There are 5 ways to turn a row about zero (a turn may also mirror it). The second row of each pair is the first, turned, with some noise. The first 35 pairs use one turn. New pairs use 2 turns, one after the other, and a turn may come again.
(in the rows, 128 means zero)
Known pairs, each followed by its turns in order:
[113 131 145 164 116 143]
[121 112 163 137 144 122]
J

[134 130 122 135 176 112]
[157 139 120 110 140  95]
C

[120 145  91 144 122 135]
[141 105 115 149 140  99]
J

[148 121 195  87 111 134]
[116 174 164  75 115 151]
J

[113 124  84 178 131 147]
[116  86 152 111 162 163]
Q

[ 88 111 129 153 120 107]
[ 75 145 127 134 109 126]
G

[119  49 151 131 126 144]
[113  83  79  99 176 110]
H

[182 152 140 130 131 119]
[118 158 101 148 162 110]
Q

[105  63 123 134 107 121]
[138  81 112  87 105 117]
Q

[110  88 123  90 137  72]
[162 133 138 111 174  71]
H

[150 113 153 128 172 139]
[117 149  98 161 159 138]
H

[197 113 118 139 128 135]
[176 112  97 143 132 170]
H

[107 104  68 112 137  92]
[171 111 140 134 117  65]
H

[154 125 102 110 133  76]
[135 165 148  77 149 119]
G

[118 123 136 110 117  88]
[115 150 151 103 113 143]
G

[106 121  61 142  49 138]
[211 102 129 131 185  97]
J

[110 149 116 111 207 129]
[149 129  77 103 158  66]
C

[161 138 179 132 127 124]
[ 94 148  98 152 130  92]
Q

[132 123 207  91 121  92]
[115 159  86 159  64  91]
Q

[127 180 133 131 136  56]
[168 130  93  85  70 127]
C

[165 110 121 191  79 123]
[179  75 177 129 114 132]
J

[100  61 127 175 130 158]
[149 135 167 150 200 167]
C

[110  83 121 114  86 154]
[122  94 101  75 122 115]
H

[124 139 110 157 170 126]
[149 121 125  93 157 106]
C

[116 120 103 122 132 147]
[127 137 112 147 147 141]
G

[129 112 123 130 129 127]
[131 118 123 123 135 121]
H

[ 94 102 145 112 106 104]
[148 109 109 129  76 122]
Q

[124 120 146 113 114 119]
[126 143 122 146 116 141]
C

[118 153 126 129 137 176]
[150 109  94 155 116 137]
G

[137 151 118 145  84  99]
[148  87 128  95 133 105]
J

[207 105 123 169 140 199]
[157  63 133 167 200  89]
G

[141 121  55 123 128 133]
[129 151  94 116 192 143]
G

[141 117 109 122 129 115]
[147 129 115 115 138 132]
Q

[155 173 147 161 203 176]
[ 63 137 144 184  76  91]
J

[131 142 170 185  99  79]
[155 170 137  82  97 185]
C

New pairs, each followed by its turns in order:
[ 96 136  93 160 150 108]
[ 97  98  82 138 108 123]
H Q

[ 96 129 112 125 142 128]
[134 132 121  98 144 134]
C Q

[142 114 140 201  83 125]
[133  96 119  59 103 158]
Q Q

[ 99 131 120 122 105 167]
[102 124  98 135 104 104]
Q Q

[ 97 113 129  70 120 156]
[110 160 142 133  69 148]
Q C

[141 125 129  69 120 145]
[115  86 175 125 126 115]
C H

[107 123 181 205  90 115]
[177 133 109 182 132 200]
G C

[ 59 144 109  49 145 127]
[163  73 107  77 176 179]
C Q

[118  89 118 102 119 123]
[171 140 128 127 143 107]
H H

[127 148  96 160 126 151]
[103 133 153 111 137  93]
J G

[ 75  93 201 158  99  58]
[ 38  85 176  73 134  97]
C C

[134 141  72 164  49 126]
[169 174 184 138 181  96]
Q C

[130 125 105 108 155  90]
[168 126 105 154 139 105]
J J

[112 137  73 101 101 111]
[ 90 114 171 137 166 132]
C G

[125 113 122 148 118 147]
[104 135 108 138 144 130]
C H

[122 149 148 142 128 196]
[ 93 141 181 137 167 146]
J H

[ 99 149 207 124 156 186]
[100 157 154 175  61  61]
C H

[148 126 185 153 130 143]
[111  95 100 122 174 141]
Q J

[120 125 168 140 143  98]
[125 110 139  81 146 128]
G J

[ 69  75 118 133 143 131]
[ 96 129 142 201 112 112]
J J

[154 114  59 103 128 109]
[151  99 150  99 106 187]
C J

[164 207 146  86 110 125]
[195 147  93 176  82 142]
J Q

[167 149 141  88 124 100]
[158 131 163 168 104 153]
Q H

[112 116 127 110 115  97]
[144  99 127 129 116 156]
C H

[150 103 137 153 127 104]
[148 163  91 129 124 135]
G C

[ 88 128 162 110 172 135]
[106  72 113  89 124 116]
G G

[159 151 103 103 107 131]
[142 151 144  89 120  95]
Q C

[127 122 110 138 139 160]
[106 153 130 119 125 143]
Q J

[129  78 132 143 103 108]
[ 78 138 131 126 153 108]
G H

[114 138 135  49 125 204]
[132  93  67 156  88 200]
G H

[ 81 124  89 117 130  49]
[168 134 155  48 153 147]
J Q

[102  89 117  93 119 143]
[130 157 118 173 102 149]
J H

[131 207  96  93 197 116]
[211 129 163  96 143  60]
C H

[165 119  92 125 126 159]
[115 135 112 164  91 147]
G J

[124  82 160 156 153  49]
[192  75 115  83 143  95]
C G

[136 131 124 146 152 141]
[148 152 137 129 119 125]
C G

[134 136 120 129 174 129]
[ 98 115  97 116 131 119]
Q C

[133 115 113 101 139 137]
[134 118 101 103 137 120]
J G

[ 99 140 112 170  93 171]
[ 92 127  68 129 126  97]
C H

[140 123 119  98 127 135]
[ 97 133 132 118 118 118]
C G

[167 118 106 144  92 120]
[120 155 166 146 104 119]
J C

[134 125 137 141 128 149]
[107 125 116 137 118 128]
J Q

[136 104 101 122 112 205]
[ 79 118 140 158 150 182]
C J

[148 136  50 125 122 195]
[106 117  81  75  51 128]
C Q

[104  56 130  73 137 123]
[140 209 136  85 153 121]
H G

[129 146 132  49 130 120]
[176 141 101  66 109 130]
H G

[ 89 119 139 126  49 107]
[ 78 123  91  72 107  96]
G H

[ 73  92 102 172 124 116]
[125 137 133 189 164  89]
J G

[154 131 111 126 149 140]
[125 157 149 117 108 120]
C G

[149 124  97  49 156 100]
[117 198 160 161 169 107]
G Q

[180 122 149 190 119 128]
[125 134  68  95  80 137]
G Q

[128 140 148 102 153 197]
[ 73 122 135  71 140 133]
Q J

[103 128 121 110 106 141]
[103 111 138 128 153 138]
G C

